The rows of a group lie close to one hidden flat surface of 11 dimensions, which may be shifted away from zero. Surfaces can cross.
In the rows, zero is written as 128.
Some rows, each with its group after it:
[104 133 129  71 145 121 107 171 118  83  31 141 150 153 127 155 110 145
  82]
Q_702
[151  89 148 118 155 145  51 143 149  97 154 164 149 101 106 127  88 103
 176]
Q_702
[142 104 118 133 156 110 109 147 137 186 146 137 118 145 136 118  89 146
 111]
Q_37
[120 184 130  94 101 132 128 145 132 133 125 119  80 154 143 101  91  81
 162]
Q_42
[138 163  63 151 116 122 149  61 167 135 130 140 107 125  81 166 163  97
  93]
Q_595
[100 179 134  78 121 139  98 138  99 141 113 120 101 103 137 122  74 130
 140]
Q_702
[171  92  94 174  75 116  57 135 149 114 136 171  91 131 105 137 157  79
 193]
Q_702
[167 102 157 144 126 103  83  97  86 142 153 116 149 128 147 160 103 144
 156]
Q_37
[135  86 142 162 125 128 148 138 164 154 127 150 147 136  90 122  92 149
 149]
Q_702
[113 138 122 143 128 135 120 112 128 106 113 125 140 130 103 161 143 128
 124]
Q_502
[134 115  97 164 144 120 132  81  80 143 185  78 141  86 135 154 188 124
  98]
Q_502
[130 117 155 131 137 127 137 148 117 129 148 114 130 135 160  95 139 133
 130]
Q_595
[117 123 136 170  95 116 139 132 122 145 117 107 120 164 128 137 149 139
 137]
Q_37
[104 153 121  70  92 135 143 104 113 112  77  67 124  85 183 101 120  60
  88]
Q_37
[ 90 117 113 161 135 125 128 176  85 145 149 111 110 153 121 106 169 166
 121]
Q_502
[148 101 136 116 112 134 113 129 128 114 150 129 124 130 139  85 116 113
 147]
Q_595
[109 121 115 119 116 163  97 106 140 127 132 151 139  50  71 125  86 157
 142]
Q_702
[156 106 117 120 138 161 112 126 159  80 160 185 140  86  71 117 141 132
 179]
Q_502
[148  93 116 113 123 149  94 139 146 123 142 165 132  76  81 111  78 124
 176]
Q_702
[ 96 162 126 145 229 132 149 125 130 194 186 127 145 112 131 148 131 184
  64]
Q_595
[105 113 103 166 120 127 113 149 147 149 136 139  97 185 102  96 143 163
  87]
Q_595
[ 80 149 137 138 153 109 147 141  75 173 116  76 142 166 131 162 103 171
  92]
Q_595
[108 167 142 133 154 164 168 106 166 156 170 131 124  86 115  96 118 131
 142]
Q_37
[152 118  88 150 146 104 168 128 100 201 189 127 106  81 154 114 156 147
 121]
Q_502
[123 120 159 120 149 130 134 139 103 140 145 107 147 116 150 118 112 151
 140]
Q_702
[105 131 123 136 123 127 144 143 123 145  93 116 131 123 116 149 114 137
 125]
Q_595
[147 154 104  97 131 145 180 116 139  69 135 146 134  83 106 141 179  85
 157]
Q_37
[132 122 139 114 147 147  71  92 129 118 167 109 140  98 138 109  98  93
 123]
Q_37
[114 140 134 101 128 162 166  77 140 105 143 103 150  87 109 116 115 119
 110]
Q_502
[127 116 143 139 102 119  86 124 103 105 100 122 134 156 125 152 124 146
 134]
Q_502
[128 132 155  96 161 121 149 169  87 146 149  95 128 129 186  94 117 121
 134]
Q_702
[133 160 125 109 105 130 143 120 117 120 114 123 119 114 127 139 122 112
 150]
Q_37
[112 125 101 163  77 134 172 162 178 130 108 162  88 153  95 100 174 101
 158]
Q_42
[110 169 117 154 153 139 121 134 124 142 118 146 121  67 157 152 186 145
 121]
Q_595
[104 143 118 110 124 134 133 163 152 145  94 153  98 141 141  85 117 143
  96]
Q_595
[134  61 141 144 136 147  96 181 127  59 116 175 159  81 128 102 204 166
 143]
Q_37
[100 122 127 111 104 142 112 132 102 118 135 100 124 128 106 102  96 124
 135]
Q_502
[ 99 110 135 119 127 137  82 140 139 129  88 151 152 138  69 150  54 186
 116]
Q_702
[138  71 143 129 151 122 173 172 143 125 117 121 171 119 122 129 110  89
 170]
Q_595
[ 79 159 146 101 145 147  74 104  81 139 137  74 131 112 142 117  76 160
  80]
Q_37
[ 93 178 163  87 108 167  81 102 132 135 124 106 108  64 157  95  57 102
 147]
Q_37
[154 115 135 114 156 117 121 142 100 114 155 136 137 134 136 136 139 134
 143]
Q_42
[156 148 155 114 106 126 161 120  95  92 150 110 123 145 159 121 170 116
 164]
Q_42
[142  96 115 146 107 125 102 176 113 143 136 165 105 126 103 121 117 153
 187]
Q_702
[133 118 105 127 137 120 123 134 143 129 115 153 128 124 127 125 141 140
  94]
Q_42
[130  95 130 175 129 147 116  95 193 126 132 134 143  93 140 107 155  90
 110]
Q_42
[179  89 111 138 123 110 150 119 169 115 126 155 137 133 104 149 135  86
 151]
Q_37
[113 140  92 154 119 134  84 137 115 163 175 140  90 123  83 132 117 149
 156]
Q_42
[133 111 146 139 121 129 134 131 147 133 115 147 134 143 128 121 124 167
 126]
Q_502
[118  97 152 170 167 146  68  83 173 124 181 102 152 161 125  98 104 104
  74]
Q_42
[112 115 162 113 130 155 102 145 111  78 114 119 159  98 143 119 143 143
 131]
Q_37
[176  91 117 127 166 106 120 131 122 151 166 145 134 130 136 135 124 122
 127]
Q_37
[147 121 157 107 186 134 118 141 179 114 153 164 144 174 124  98  96 136
  93]
Q_42
[121 145 157  80 103 123 155 184 124 134  78 146 112 158 146  94  88 147
 144]
Q_502
[147 131  98  97 127 107 134 114 116 113 109 126 125 137 134 140 135 115
  91]
Q_595
[121 116 156 117 165 135 100 172 135  85  97 162 158 135 119 148 129 151
 135]
Q_702
[103  71 115 152 143 114 131 121 107 135 125  62 166 161  92 149  91 106
 104]
Q_42
[ 72 146 135 160 114 144 139 140 121 136 134  79 116 144 131 113 139 106
 139]
Q_502
[ 81 131 109 129  65 141 132 135 108 170 117  96  88 128 112  82  83 140
 129]
Q_502
[127 122  92 117 173 126 135 197 149 131 126 193 108 124 113 110 165 154
 112]
Q_702
[127 101 131 104 158 140 170  92 181 136 133 111 163 110 113 101  71  96
  88]
Q_595
[134 120 117 139 113 132  84 164 122 137 142 155 102 126 107 124 112 136
 180]
Q_502
[143 136 125 140 137 135 133 108 136 123 181 144 120 138 121 110 162 154
 124]
Q_42
[ 94  99 123 155 141 114 163 191 139 164  56 149 130 139 143 127 163 179
  78]
Q_42
[157 103 116  71 127  96 164 108 105  85  73  98 162 127 159 152 138  86
  79]
Q_42
[144 113 131 108 201 142 213 105 174 172 195 121 169  98  90 109  69 115
 127]
Q_595
[132 159 113 160 164 136 130  75 124 168 214 124 120 111 102 143 131 154
 117]
Q_595
[138 138 130 121 134 104  99 106  70 147 130  85 130 126 161 163 111 117
 138]
Q_502
[ 76 185 131 123  82 159 112  81 102  85  73  96 134  73 131 162 156 147
 109]
Q_702
[147 153 115  93 122 126 165 123 116 130 132 112 117  99 141 128 109  64
 168]
Q_42

New rows, each followed by its group:
[ 77 114 120 160  91 148 101 135 168 123  44 132 132  96 110 144 129 118
 114]
Q_595
[136  99 126 140 183 142 145 110 159 147 191 133 147 104 123  92 136 144
  86]
Q_595
[123 149 131 134 117 127 115 129 105 104 139 105 126 164 124 149 138 107
 150]
Q_37
[108 118 195  99 169 144  76 142 125 126 130 102 148 148 182  86  72 133
  94]
Q_595
[141 131 122 110 119 116 112 112 118 131 145 112 117 187 117 126  92 116
 116]
Q_595
[115 121 115 130 116 109 154 134 125 174 117 104 118 164 132 117  98 132
 101]
Q_702
[141 150  91 119 108  95 141 123  72 133 105 110 120 138 104 201 130 124
 143]
Q_595
[ 92 117  95 179 130 134 114 139 199 148 111 160 105 176  73 114 139 143
  78]
Q_595
[111  95 127 147 155 168  89 133 118 109 172 137 154  59  99 106 153 165
 134]
Q_702
[144  98 129 150 162 127  93 144 122 140 144 144 147  65 154 142 148 122
 153]
Q_42
[ 87 135 124 140 141 156  92 112 153 132 134 106 122 124 124 101 123 107
  97]
Q_702
[ 98 120 138 178 135 144  90 106 119 102 178  65 133 157 139 103 167  79
 110]
Q_37
[135 147 173 108 113 129  88 140 142 128 166 121  96 217 138  74  52 102
 154]
Q_595
[107 140 146 130 165 130 112 142 127 173 131 104 130  90 170 125 102 111
 132]
Q_42
[139 122 103 157 153 124 104 156 142 112 114 169 121 111 143 151 207 125
 121]
Q_595
[152 151  96 117 161 126 202 112 188 150 172 152 112 142 115  99 131 104
  95]
Q_595
[100 149 132 134 142 120 140 133 104 155 115  92 133 152 127 159 104 141
 121]
Q_595
[182 138 136 129 102  97  95  84 121 129 100 168 134 132  97 218  94 163
 169]
Q_702
[115 128 130 110  85 119 131 141  97 114  85 131 119 147 125 122 135 177
 118]
Q_502
[150 109 112 114 149 129 168 158 139  80  97 169 148  90 142 136 204 118
 125]
Q_702
[139 119 100 118 117 137 147 129 124 154 163 147 109 103  99 103 112 151
 145]
Q_595
[116  93 151 148 165 132 150 111 137 160  96 112 190  50 143 160 117 148
 110]
Q_42
[123 146 159 101 116 140 105  99 127 140 126 114 134 117 126 117  45 139
 133]
Q_502
[123  88 182 176 131 153 118 107 201 148 129 153 163 124  92 123  70 153
 158]
Q_37
[137 159 150  66 118 131 146  98 146 138 121  99 130 151 131 119  28  84
 129]
Q_595
[116  85 162  85  99 151 116  92 134 135 117  81 165  94 118  87  13 111
 126]
Q_595
[125 151 116 134 131 134 150 122 170 141 110 146 128 105 103 160 109  93
 169]
Q_595
[161 132 124 113 124 136 150 116 147  96 148 174 124 130  96 122 144 161
 138]
Q_42
[163  85 126 141 107 112 123 111  92 115 138 122 145 103 135 151 144 128
 154]
Q_702
[109  82  84 157 128 146 131 110 116 141 172 110 134  72 101  91 163 150
  93]
Q_702
[151 111 112 142 124 134 134 109 170 104 135 172 114 123 122 110 184 144
 100]
Q_42
[147  96 124 128 107 135 133 120 160 110 104 154 145  91 115 128 131 116
 145]
Q_37
[ 60 128 113 102 135 154 103 168 153 131  81 125 114 121 122  70  99 135
  63]
Q_37
[146 107 111  94 147 122 107 151  96 121 151 121 129 109 129 119 107 111
 148]
Q_502
[107 134 165 144 129 138 175 162 139 133 149 142 133 202  90 111 109 185
 154]
Q_42
[115 144  69 128 101 131 161 136 150 140 134 140  86 136  70 117 118 105
 143]
Q_42
[145 137 112  95 132 134 160 124 176 127 114 160 115 100 137 101 131  94
 114]
Q_595
[118  82 170  92 148 136 112 173 106 131 124 114 159 105 153  93  70 145
 151]
Q_595
[124 141 118 117  70 106 176 129  53 103 125  54 113 184 142 140 156  91
 155]
Q_42
[ 88 106 124 149 145 162 124 125 153 134 135 133 145  90  86 110 120 162
 101]
Q_702
[128  88 143 158 148 120 131 226 155 103 123 181 119 214 123  98 174 152
 137]
Q_42
[ 60 125 196 166 103 169 120 160 142 142 103 111 148 136 114 107  88 174
 165]
Q_702
[116 139 118  94 172 129 140 142 135 155 123 137 130 118 130 121  94 149
  91]
Q_595
[118 120 117 141 130 124 142 127 161 131 106 129 132 155 113 136 131 103
 109]
Q_595
[129 109 106 133 151 131 155 137 154 133 115 144 147 108 102 149 119 111
 131]
Q_595
[ 87 155 180 147 137 148 139 112 146 113  67  80 156  67 229 132 183  84
 101]
Q_595
[132 153 137  88 131 130 116 115 110 123  98 117 136  88 155 154 105 108
 133]
Q_595
[137 128  83 128  95 111 118 129 112 131 104 136 113 107 109 155 140 100
 146]
Q_502
[186  88  72  95 114  94 184 128 100 169 144 136 120  94 123 127 127 125
 128]
Q_702
[ 76 113 155 173 116 127  66 126  98 156 130  72 125 179 150 110 110 159
  88]
Q_37
[111 147 113 139 128 133 145 138 143 142 142 139 100 126 153  84 177 149
  82]
Q_595
[112  93 130 104 126 106 157 133  81 146  98  71 173 142  99 167  54 133
 133]
Q_595
[131  77 103 144 144 115  77 131 150 151 142 131 128 168  99 118  76 117
 102]
Q_702
[168 119 154  87 137 117 118 120 117  76 116 135 155 142 159 134 137 119
 117]
Q_42
[131 167 111 112 113 124 124 103  99 132 147 135 105 128 135 126 152 170
 100]
Q_42
[142  39 102 116 129 105  88 194 134 128 102 149 130 176  93 104  74 112
 133]
Q_702
[192  96 104 180  85  90 114  65 115 181 185 114 104 140 130 151 122 101
 166]
Q_702
[117 101 126 108 112 113  69 150  97 114  78 105 126 163 148 121 102 118
  95]
Q_37
[ 99 140 134 172 132 153  73  54 151 148 179  90 133 140  81 131  78 120
 113]
Q_37
[143 153 137 158 141 125 186  94 157 139 156  99 148 116 123 175 129  50
 192]
Q_595
[124 161 140  74 135 125 118 130 107 130 138 127 119 163 107 137  61 142
 146]
Q_42
[129 175  71  93 146 130 176 105 122 118 152 121 111  95 112 127 165  91
 111]
Q_37
[ 99 108 122 139 137 125  40 129  85 110 122 107 141 158 117 149 115 160
  87]
Q_702
[108 137 114 156 107 150  90 176 170 141 134 188  67 151 133  49 159 160
 111]
Q_595
[139 112  98 104 120 134 135 160 132 109  79 176 123  40 145 118 171 128
 134]
Q_595
[161 102 114 177 103 136 113 117 156 133 177 144 107  98 132 102 166  73
 185]
Q_702
[131  96 146 174 139 148  85 107 121 109 158 116 158  71 149 133 173 118
 149]
Q_595
[140 149 112 106 131 126 156 143 131 123 136 149 106 144 125 110 144 142
 114]
Q_42
[ 84 129 140 114 158 193 129 139 174 100 145 155 156  29  91  88 120 150
 139]
Q_702
[172 133 105  92 229 154  69  56 192 132 209 183 153  66  93 133  75 122
  71]
Q_595
[100 132 152  77 148 134 112 183 115 157 108 135 118 130 145  77  48 179
 103]
Q_595
[175  45 109  99 214 113 142 252 157  88  90 214 167 102 134 131 164 121
 136]
Q_595
[138 175 107  92 182 125  83 140 157 104 105 186 118 135 124 166 127 122
  91]
Q_702
[126 152  83 126 158 125 168 131 113 166 192 114  97 120 128 100 153 113
 119]
Q_42
[122 130 168 108 123 118  97 121  59 131 137  64 137 148 176 120  89 129
 132]
Q_502
[ 91 150 106 135 101 177 124  95 134  68 139 146 138  91  38 138 159 172
 134]
Q_502
[135 114 166 129 133 104 130 142  85 142 135  84 136 137 204 115 146 128
 124]
Q_37
[111  57 159 155 124 109 168 122  57 145 139  25 191 138 111 157  92 132
 153]
Q_595
